There are 4 hidden switches. A switch that is on adds its own fixed numbers to the row, and there is some noise. The rows also spread widely along 4 directions, which tell nothing about the answers.
Known rows, each followed by its switches (1 for on, 0 for off):
18,-23,-28,7,-23,-14,-17,-7,30,-9,-37,-1,8,2,-4,1,17,-42,-6,-6,-11 -> 1 1 0 0
13,3,0,-1,5,20,11,1,14,-1,-26,13,-14,-14,-18,-1,-25,-2,28,16,2 -> 0 1 1 0
8,-11,-8,7,3,6,-4,-4,13,-5,-23,-3,-8,-2,0,5,2,-25,1,12,5 -> 0 1 0 0
10,2,-26,-7,0,16,0,4,26,-3,-17,16,-2,-19,-28,9,-39,10,17,-2,-9 -> 1 0 1 1
24,-12,-8,30,-5,23,6,-11,6,-8,-54,-9,-10,-4,-13,9,-20,-20,15,12,9 -> 0 1 1 1
19,-9,-15,5,-4,1,-3,-5,16,-4,-26,4,-4,0,-8,0,0,-29,6,9,-2 -> 0 1 0 0
23,-12,-9,1,8,0,5,11,13,-9,-34,-2,-4,-15,-5,6,-25,-11,16,17,12 -> 1 1 0 0
4,4,-14,-20,12,6,-8,6,14,1,14,19,-7,-11,-14,10,-14,-6,-4,7,-8 -> 0 0 0 0
-12,14,-14,-19,7,14,-4,2,15,5,19,21,-7,-16,-12,9,-10,-3,4,1,-8 -> 0 0 0 0
10,-8,-22,7,-14,20,2,-7,31,1,-36,16,-6,-13,-24,-1,-16,-21,23,1,-10 -> 0 1 1 1
-11,1,10,-4,22,18,12,-1,7,-2,2,-6,-21,-18,10,16,-14,-9,9,21,20 -> 0 1 0 0
23,-20,-22,-18,23,-32,-28,24,20,-12,8,5,4,-1,-9,16,-29,-3,-19,16,0 -> 1 0 0 0
43,1,-29,-7,2,5,2,18,9,-10,-40,19,8,-11,-34,-3,-31,5,21,11,-6 -> 1 0 0 0
21,-23,-6,16,19,1,-3,11,17,-15,-38,-12,-8,-14,-3,14,-49,1,13,23,23 -> 1 1 1 1
8,-12,12,33,11,14,12,-8,-16,-9,-39,-33,-11,-3,14,14,-1,-23,1,24,34 -> 0 1 0 0

New rows. What belongs after each?
-2,-22,-16,7,2,0,-14,-5,30,-5,-3,-3,-5,-6,7,16,-2,-36,-11,7,2 -> 0 1 0 1
-3,-10,-14,17,3,15,-8,-12,1,-3,-5,-15,-7,-7,4,22,-2,-18,-17,4,9 -> 0 0 0 1
12,5,-6,9,10,15,6,-3,-13,-5,-21,-6,-10,-5,-8,7,-8,-5,1,12,11 -> 0 0 0 0
20,-20,-28,9,-15,10,-1,-1,28,-6,-41,7,4,-9,-11,7,-18,-27,13,5,-1 -> 1 1 0 1
11,-19,-17,1,9,7,-8,3,29,-7,-14,8,-9,-8,-5,14,-18,-22,2,15,3 -> 0 1 0 1
38,-28,-19,17,27,-5,-16,12,2,-16,-18,-6,-2,4,-7,24,-34,-7,-13,25,12 -> 0 0 0 1
26,-11,-20,-1,19,-12,-15,9,4,-8,-11,1,-3,4,-11,13,-14,-12,-14,14,-1 -> 0 0 0 0
10,0,-9,-6,3,14,7,-1,19,0,-17,14,-9,-13,-11,0,-9,-16,17,12,-2 -> 0 1 0 0
11,9,-18,-24,22,9,-1,15,17,4,8,30,-11,-16,-22,7,-30,9,10,15,-7 -> 0 0 0 0
-13,12,-10,-1,-29,22,13,-17,26,6,-31,8,-7,-22,-14,-7,3,-14,27,-16,-8 -> 1 1 1 0
13,14,-26,-28,4,13,2,7,24,6,5,38,-6,-15,-32,-2,-19,2,15,4,-21 -> 0 0 0 0
3,-1,-12,6,1,5,-1,0,0,-6,-17,-11,1,-9,-4,13,-7,-10,-5,1,9 -> 1 0 0 0
14,-4,-20,-16,-4,6,-4,3,30,2,-10,24,-8,-11,-18,-5,-8,-20,15,7,-13 -> 0 1 0 0
7,-5,-15,-4,-6,8,7,2,22,-2,-28,4,-2,-17,-7,2,-10,-16,18,8,4 -> 1 1 0 0
7,-5,-21,6,-1,5,-14,-3,21,-4,-9,7,-4,-3,-16,14,-14,-11,-5,-4,-11 -> 0 0 1 1
6,-4,-21,-14,-17,0,-3,-3,34,-2,-16,17,2,-11,-10,-2,-2,-25,10,-2,-9 -> 1 1 0 0
24,-11,-31,-6,-6,-18,-28,1,19,-3,-4,11,5,12,-17,7,10,-30,-22,-4,-20 -> 0 0 0 0
6,-7,-9,-7,1,7,0,-3,19,0,-7,11,-9,-9,-6,4,-4,-23,7,10,-1 -> 0 1 0 0
5,-29,-23,-3,-15,-31,-35,-3,43,-10,-4,-4,7,6,7,7,18,-43,-28,-7,-11 -> 1 1 0 0
14,-19,-34,8,-11,-13,-20,-1,21,-9,-17,-6,8,1,-7,17,-7,-26,-19,-5,-2 -> 1 0 0 1
3,-2,5,0,34,-4,-10,9,-2,-6,5,-8,-13,-7,-2,20,-31,8,-11,21,13 -> 0 0 1 0
39,-17,-14,33,-6,21,17,-3,5,-17,-83,-12,-3,-8,-19,3,-33,-9,36,16,17 -> 1 1 1 1
30,-16,-24,-4,14,-28,-29,17,18,-13,-14,5,4,3,-19,9,-31,-2,-12,5,-7 -> 1 0 1 0
5,7,-1,5,-4,34,24,-10,-1,3,-33,6,-16,-19,-6,-1,-5,-12,29,13,10 -> 0 1 0 0
4,4,-19,-25,-1,11,0,1,36,5,2,31,-7,-13,-18,-4,-10,-16,17,7,-14 -> 0 1 0 0
23,6,-10,-17,13,16,11,11,26,3,-21,34,-14,-16,-32,-8,-42,6,40,16,-12 -> 0 1 1 0
9,3,-5,-21,23,14,9,11,23,1,-2,22,-16,-23,-13,3,-29,0,22,25,4 -> 0 1 0 0
-5,-11,-8,11,-20,-8,-13,-16,24,-4,-26,-16,1,-3,2,4,13,-32,-7,-12,-3 -> 1 1 1 0
-13,20,12,2,7,48,38,-12,-5,6,-26,1,-24,-31,-5,3,-11,0,40,15,21 -> 0 1 0 0
9,-11,-23,-1,10,1,-16,6,19,-2,5,7,-6,-7,-9,19,-20,-15,-15,11,-3 -> 0 0 0 1
10,0,-7,-10,5,9,8,11,27,-4,-25,14,-9,-21,-18,-1,-35,4,32,9,-1 -> 1 1 1 0
-12,11,-1,-5,-4,23,11,-8,20,7,-10,11,-15,-18,-12,-3,-10,-9,23,2,-1 -> 0 1 1 0
33,-11,-16,1,-3,11,6,2,12,-5,-43,15,-6,-3,-20,-1,-13,-22,19,18,-2 -> 0 1 0 0
21,-14,-24,9,10,7,-11,3,10,-8,-16,0,-1,-1,-13,15,-20,-13,-9,11,0 -> 0 0 0 1
-8,12,-2,5,0,9,-4,-9,3,2,-2,-2,-10,-10,-8,10,-4,-8,-6,-3,0 -> 0 0 1 0
-6,-12,-21,-5,-5,14,-8,-8,39,1,-1,15,-10,-15,-3,11,-8,-30,0,2,-6 -> 0 1 0 1
-4,2,-1,6,-4,21,11,-11,8,1,-16,-1,-14,-14,2,5,2,-22,12,6,10 -> 0 1 0 0
36,8,-22,-9,5,10,9,17,11,-6,-43,23,0,-15,-42,-4,-42,16,32,7,-7 -> 1 0 1 0
16,-10,-24,17,1,13,-5,-5,7,-8,-22,-2,-3,-3,-9,17,-9,-18,-8,5,5 -> 0 0 0 1
3,14,-5,3,6,23,18,-4,-10,-1,-18,1,-12,-14,-13,8,-9,-2,8,9,10 -> 0 0 0 0
-6,-11,-2,2,1,-2,-10,-10,16,-1,-3,-5,-11,-3,9,9,8,-33,-12,8,3 -> 0 1 0 0
28,-19,-30,16,-26,5,-12,-9,30,-8,-48,10,1,2,-24,-2,-4,-38,10,-1,-18 -> 0 1 1 1
-10,3,-9,0,-20,21,5,-19,16,5,-15,7,-5,-10,-6,0,24,-35,8,-8,-6 -> 0 1 0 0
-22,23,23,17,0,47,34,-24,-10,4,-30,-15,-24,-26,1,5,-6,-3,33,8,23 -> 0 1 1 0
-8,-7,8,-8,28,1,-4,5,19,0,15,-2,-15,-15,10,18,-21,-6,-2,22,19 -> 0 1 0 0
26,-19,-28,4,-13,5,-4,3,36,-7,-47,16,0,-12,-24,-2,-31,-14,25,1,-11 -> 1 1 1 1
17,-13,-24,-2,-2,16,-3,0,31,-3,-20,20,-8,-11,-14,6,-21,-22,18,13,-5 -> 0 1 0 1
8,1,0,-1,6,24,19,-3,7,-3,-25,7,-14,-14,-7,0,-12,-9,24,17,8 -> 0 1 0 0
